The first 6 rows are patterns. Each new row is the sum of 2 different patterns, raised or lowered, with some noise. Before adding, each is slid sideways (what falls off one end comes back at the other) and multiplied by a number that may be negative. Names go in the order of the patterns.
In the rows, zero is written as 128.
Known rows, each followed by the names of its patterns:
[104  93 181 107 140 136 102 138 181 133 103 103 138 177 134 123 118  75
 131 154 113 113 108 141 117 124  94 121 134 126 109 145 121 134 134 113
 121 145 144 143 115 145  90 130 109 103 135 123] => Fota
[138 111 160 128 116 119 123 133 130 121 122 139 126 132 134  97 134 131
 131 130 129 138 140 115  75 139 128 123 122 130 129 134 118 142 110 128
 154 134 131 138 113 128 117 135 127 104 124 116] => disis
[143 137 162 129 124 132 123 124 132 133 107 122 126 137 148 125 130 151
 127 126 135 137 138 113 121 141 122 163 132 125 103 119  75 144 132  99
 103 170 114 134 126 115 122 133 148  99  83 127] => mepo
[108 128 112 111 124 118 111 124 144 140 123  81 126 133 129 170 141 102
 136 144 106 144 127 137 102 145 147 142 131 125 127 113 136 127 157 143
 130 138 134 147 133 125 136 131 171 116 135 123] => pugu
[104 156 126 142 136 135 134 128 125 136 120 128 114 143 133  93 138 132
  97 124 110 127 125 117 134 142 105 123 123 126 108 118 133 132 138 115
 122 166 110 123 125 146 148 143 121 122  91 169] => mesu
[132 134 131 134 109 126 126 127 175 104 155 132 114 108 128 144 105 118
 105  97 127  75 171 132 142 150 131 114 130 146 155 136  91 149 151  95
 132 156 158 157 138 135 140 113 112  88 132  97] => vipat

New rows. What belongs after each?
[ 97 121 132 110  76 107 129 152 109  77 106  99 127 158 104 100 133 121
 129  98 135 125 133 127  88 116 134 125 133 149 108 133 141 125  67 118
 114 100 154 120 129 121 118 155 134 130  73 101] => Fota mepo
[ 85  88 136 140 116  78 110 129 139 148  64 112 124 116 124 111 132 133
 130 135  84 124 155 112 128 121 100 125 110 120 107  79 123  88 156  99
 166 135  92 110 130 153  77 126 104 117 142 107] => Fota disis
[160  84 159 168 132 132 130 166 144 152 125 151 165 153 136 199 148 162
 185 143 161 165 175 181 142 159 135 166 140 137 177 157 127 127 195 146
 175 130 138 170 204 142 119 122 165 198 180 119] => Fota mesu
[134 135 182 128 125 117 109 145 104 148 129 139 135 126 161 167 158  46
 147 126 122 187 143  71 135 164 131 135  97 147 107 159 191 135 116 141
 136 126 132 133 161 177 144 138 138 159 119 135] => Fota pugu
[102 122 104 121  99 135 122 112 111 120  77  74  80 137  76  85  94  86
 106  93  94 105 101 135  78 141 104  88  78  92 112  81  77  84  83  93
  51 129 119 116 113 105  58 103 119 129 111 112] => mepo vipat
[140 178 173 160 154 159 147 163 148 179 163 170 148 177 169 179 167 101
 158 154 160 208 120 135 133 168 160 140 117 145 156 170 194 168 145 183
 148 170 181 163 160 206 160 167 156 166 158 163] => Fota mesu
[125 119 129  83 109 129  87 143 131 122 132 168  82 129 144 146  65 140
 124 133 126 113 106  90 143 154 135 126 116  90 126 132 118 119 132 118
 142 125 133 114  96 109  98 105  98 111 101 111] => mepo pugu
[ 97  99  66 104 141 107 124 157 155 126 150 147 111 108 115 147 126 133
 137  71 159  86 109 142 138 120 103 148 138 142 153  92 185  74 123 127
 104 136 150 136 122 122 129 149 100 106 189 130] => pugu vipat
[115 111 104  95 122  86  97 129 108 125 109  76  92  59 119  76 103  78
 105 116 105 100  57  94 113  90 133 102  92 106  82  87 117  73 107  77
 107 114 105 113 103  78  72  95 100 111  99 109] => pugu mesu
[114  92  91 114  96  97  81  94  71 100  86 113  96  55  88  88  99  80
  91  97 102 101  92  87  89  74  90  93  86 118 130  79 125  89  94  86
 107  97 113  71 104  63  91  72 113  81 116  95] => disis mesu
[184 147 154 108 209 133 168 148 166 152 181 160 168 149 173 171 162 156
 155 170  95 170 173 138 163 141 158 163 149 155 183 143 148 188 144 136
 139 156 159 153 133 159 251 132 152 166 186 172] => disis mesu
[133 133 130 122 116 156 150 140  93 138 157 148 179 109 120 147 150 107
 162 128 150 110 165 144 156 159 141 134 130 138 132 157 156 144 139 136
 148 155 122 182 138 167 126 145 141 115 126 120] => disis pugu
[147 121 102 157 133 136 134 145 145 111 153 134 142 169 136 154  87 115
 124 105 156 140 146 133  98 129 171 133  76 171 116 104 130 107  90 123
 140 162 136 132 120 159 133 165 123 110 152 136] => Fota vipat
[121 122 113 157 138 171 125 140 106 132 123 120 134 127 122 102 172 121
 112 139 128 147 164 135 120 117 134 132 148 127 125  94 143 158 134 118
 123 124 129 143 113 130 144 120 125 140 131 140] => Fota disis
[ 75  94  96  65 144  93 121 131 110 102  98 138 109 126  64 109 129  71
  92 100 166 120 125 114  99 103 126  75  95  66 122 143 111 112  88  61
 109 135 129  73 120 115  95  87  80 115  93 105] => Fota vipat
[132 156 137 185 118 134 151 105 132 117 120 151 154 140 111 138 169 196
 164 119 185  61 130 109 102 135 148 128 109 118 126 171 106  95 163 139
  79 106 106 115 125 114 155 152 156 127 134 128] => mepo vipat
[178 177 149 152 169 169 180 127 156 145 183 155 128 152 151 138 141 172
 147 150 145 134 136 141 150 121 188 150 167 177 110 154 169 183 103 168
 148 164 159  89 110 144 152 161 138 110 155 136] => Fota disis
[141 128 144 154 169 161 135 134 129 172 139 139 177 143 123 132 133 151
 115 155 154 169 202 148 184 162 161 151 168 172 147 150 159 151 179 130
 158 130 156 175 132 158 171 154 181 153 215 103] => pugu vipat
[135 191 109 186 137 141 164 121 139 172 166  79 162 148 145 156  84  90
 147 165 204 147  63 146 163 127 208 144 125 129 169 182 144 153 137 169
 129 141 137 189 139 159 149 142 176 155 131 123] => Fota pugu
[ 89  87 105  96 106 113 122  67 113  84 108  70  92  81 101  89 133  95
  96  96 113  88 106 121  91 115 128 107 120  80 114 110  93  94 121 110
 118  92  76 116 100  94  86 110  98  76 109 112] => disis mesu
[ 94 103  91 115 126 112 135 136 149 115 167 123 122 120 109 145 131 109
 131  98 135 103 123 144 152 119 122 118 131 141 165 143 206  84 118 129
 123  93 147 109 111 112 121 151  88 132 184 117] => mepo vipat
[152 160 150 133 104 160 149 189 189 142 149 154 152 152 156 154 148 135
 160 174 149 155 155 178 160 153 173 176 148  93 158 168 143 191 166 151
 138 148 112 151 155 146 141 206 158 153 163 136] => disis mepo
[117 128 149 161 129 146 123  89 118 161 127 104 140 128 123 141 149 106
  97 110  83 142 128 116  99 154  91 121 118 111 114 111 143 111  83 125
 105 148 141 138 143 128 143 133 140 141 125 126] => mepo pugu
[ 99 147  46 101  53 109  79  77  58  81 104  99  65 117  87 109  80  77
 118  94 109 128  80 127  62  93  85  60  89 107  73  65 146  97 117  98
  65 101 150 105  31  80 112 137  84  70  68  48] => Fota mesu
[108 146 115  80 147 135 142 113  79 112 117 126 173 163  95 136 140 140
 118 127 126 167 119 134 127 119 106 123 107 131 137 140 105 102 128 144
 117 149 127 125 139 129 134 151 145  84 144 119] => Fota disis
[164 140 153 157 138 194 135 161 155 119 147 152 124 133 141  93 112 137
  97 184 145 163 178 126 137 148 150 158 141 120 162 172  99 139 204 150
 173 147 177 165 143 124  98 106 163 130 183 146] => mesu vipat
[234 144 155 148 101 129 181 165 104 127 138 161 157 205 132 126 144 138
 144 149 162 122 142 110 143 167 135 145 157 146 151 147 161 123 148 134
 178 158 185 176 170 128 146 119 168 130 113 126] => mepo pugu
[ 66 104 107 105 107 117 101 118 110 104 129  96  88 123 109 105 102 111
 104  85  86 136 111 109 113  92 107 104 121 116 163  94  82 142 126  67
 106  89 101 120 130 130  60 150 117  98  85  91] => mepo mesu
[ 88 106 110  96  93  98 138 135 128  98  95  54  90 143  95  79 112  52
 118  70 119  95  97  81  81 113 109 126 111 101 114  46  88  78  77  84
 105  93  72  73  52 138  72  86 139  96  89  91] => pugu vipat
[142 115 121 170 177 131 129 135 102 114 146 144 162 151 127 140 137 156
 126 121 134 131 163 142 119 123 139  99 132 141 136 127 121 155 146 146
 126 105 117 129 155 163 141 146 152 146 151 148] => disis pugu
[168  87 119 119  94 131 143 126 120  99 120 193 103 108 157 144 119 113
 103 111 101 155 127 161 153 133 176 132 122 125 116 154 114 131 116  93
 160  94 133 150 123 126 108 148 143 142 169 138] => mesu vipat
[153 100 142 141 204 167 135 204 179 135 140 154 154 134 135 178 227 210
 154 191 116 135 183 143 166 186 147 158 103 217 129 143 157 168 164 148
 197 155 183 168 141 205 107 152 129 127 163 171] => pugu vipat
[142  84 118 141 135 139 136 135 122  89  86  79 119  62 114 119 119 120
  89 128 118 104 157  67 138 123 121 102 149 118 102 118 115  56 124  63
 147 123 135 132  98 123 154 141 125 108  57 130] => mepo vipat
[123 108 123 133 119 130 134 124 155  71 106  93 122  99 124 107  85  83
  88 116  86  85 117 100  89  99  83  59 102  94 119 150 143  85 135 123
  87 116 106 124  89 129 124  85 115  93 101 109] => pugu vipat
[122 109 141 140 135 129 132 159 119 143 147 164 111 150 143 134 152 181
 101 172 149 129 157 150 157 120 153 173 149 148 133 149 129 124 147 169
 129 134 138 142 156 133 146 166 126 178 131 144] => pugu mesu
[134 159 166 168 191 186 171 126 171 169 140 160 165 178 180 177 173 160
 143 164 114 164 135 166 172 145 160 144 145 189 156 200 115 173 121 157
 147 134 154 171 139 140 126 147 107 201 176 159] => mepo vipat
[110 122 160 160 140 157 122 177 160 177 119 117 174 131 159 108 123 153
 115 184 145 165 182 127 132 147 155 182 156  94 144 157 118 127 197 174
 190 179 149 164 147 158  62 169 108 148 168 137] => Fota vipat
[134  98 124  98 131  86 123 123 101 107 153  96 128 110 152 103 131 128
  74  86 104 124 116 125 110 113 123 125 110  77 114 109 116 147 129 109
 119 132 108 123 119 123 107 139 118 116 131 112] => mepo pugu
[ 88 124  92  99  76  36 110  60  87  91 109 103  79 122  72 121 115  96
 163  57  99  90  78  96 118  94  68  63  85 148  80  69 128  64  60  91
  63  67 103  73 109  91 146  78 102  75  90  91] => pugu vipat
[114 134 117 135 157 157 139 120 112 132 120 133 120 151 137 123 116 165
 112 153 128 102 130 179 145  90 117 140 141 134 117 123  92 121 153 139
  99 118 138 132 114  98 130 147 136 109 145 152] => Fota mesu
[149 118 184 150  81 136 161 163 140 110 154 168 135 180 146 132 148 154
 161 146 174 144 176 192 135 146 155 148 173 159 133 161 129 181 123 162
 167 149 187 153 171 163 139 168 160 179 110 182] => Fota mesu
[134 131 121 157 121 135  99  94 126  88 100 108 113 104 109 153 137 101
  75 117 131 114 158 138  99 140 130  90 168 117 130  99 157 148 152 122
 118  92 145 121 144 147 150 140 136 135 147 131] => pugu mesu
[145 129 131 118 141 178 112 126 144 132 129 117 142 138  79 153 144  76
 120 111 120 142 118 148 134 109 149 129 143 104 136  98 134 150 127 130
 160 110 135 131 136 150 140 119 149  87 156 109] => disis mesu
[102 148 153 150 143 141 125 134 138 141 127 113 133 152 132 119 150 116
 122 105 116 127 125 113 122 157 146 142  96  98 137 138 172 138 110 150
 160 102  96 145 140 116 138 152 151 135 119 143] => disis pugu
[ 85 106  98 108 101  75 111  97  93 106  44 114 117 111  91 136  73 102
 130 150  25 127  77 103  96  90  84  79 121 143  89  91  91  79  96 108
 120  98  97 113  95 123 101  97  96  80  92 111] => mepo mesu
[155 105 115 137 133 137 116 120 131 128  76 117 128 104 122 101 135 139
 108 131  55 141 124 155 156 181 133 138 174 161 114 143 102 127 152 184
 134  99 160 138 124 141 111  72 153 127 131 123] => mepo pugu
[155 106 101 151 120 122  98 124 144 139 128 100 214  67 130 119  83 128
 174 121  82  79 120 184  98 102 149  80 100 115  84 103 103 118 131 138
 139 109 153 113 105 132 116 143 131 112 120  90] => Fota vipat
[119 138 115 100 126 132 146 111  96 108 134  77 123 134 135 132 125 125
 111  94  98  73 134  84 113 111 115 113  90  97 122 145 146  87 135 122
  95  87 109 130  86 113  89  63 104  65 139 126] => disis vipat
[ 78 104  96  80  99 103 110  95 108 100 104  65 132  73 116 120 101  88
  98  95  97  92  97 104 144  70 104  96  83 103 106  65  94  75 114  96
  57  88 109  69  96  93 106  73  97 120 106 109] => disis mesu
[ 83  87 172 100 118 116  93 137 110 142  82  61 116 119 102 133 106  98
 112 125 112 111  79  83 106 118 150 144  87 118 145  90 133 116 133 105
 106 124 138 114 142 120  98  92 106  84 141 120] => mepo pugu
[113  96 118  79 106 145  87  97 143 110 121 108  79 122 105  83 127 106
 116 110 121  70 106  95  96 101 105  70 124  91 120  66  79 106 116 111
 147  45 126  65 104  83  72  89  85 112  90 120] => disis mesu
[107  84 116 109  33 115 105  63  95  85  98 113  72  63 120  82 102  87
 100  77  92  94 109  85  84 115 135  79  96  74 107 104 113  84  69  69
 128  94 104 123 113  91  95 102 102  93  96  85] => disis mesu
[166 139 132 158 150 159 123 166 168 156 126 169 152 154 158 134 155 175
 161 172 118 185 124 159 154 130 174 177 138 136 208 146 162 159 144 191
 208 166 139 113 158 218 159 130 171 100 163 170] => Fota pugu
[155  90 132 108 132 139 112  80 111 148 133 105  86 110 159 128 159  94
  92  89 146 141  77 103 157 143 134 109 106 127 106 152  89  76 125 133
 112 138 113 132 112 145 113 139 153  99 115 138] => Fota mepo
[143 146  92 129 149 144 157 151 121 148 146 116 165 155 141 120 123 148
 156 167 152 187 116 149 168 185 120 150 143 148 178 147 134 127 170 216
 135 130 130  96 148 126 123 147 138 126 138 172] => mepo pugu
[142 130 165 131 100 118 129 163 147 131 139  92 121 181 135 134 140 138
 104 120 174 126 129 120 134 142 139 131 135 136 108 148 123 129 118 110
 127 122 113 146 162 134 127 146 153 133 150 148] => disis pugu
[102 135 114 114 130 122 142 152 103 118  77 110  96  88 120 124 112  94
 100  95 141 124 112 149 118  79  87  84 107 100  81 123 114 159  87 167
 116  97  98 111 125 115 115 118  81 122  94 118] => disis vipat
[110  95 144 100 149 111  64 129  87 106 130 125 111 111 136 132 145 121
 110 163  75 113 102 101 126 120  72 104  90 106 143  89  99 149 105 101
  66  86 119 111 103 131 122 160 110 153 108  90] => disis vipat
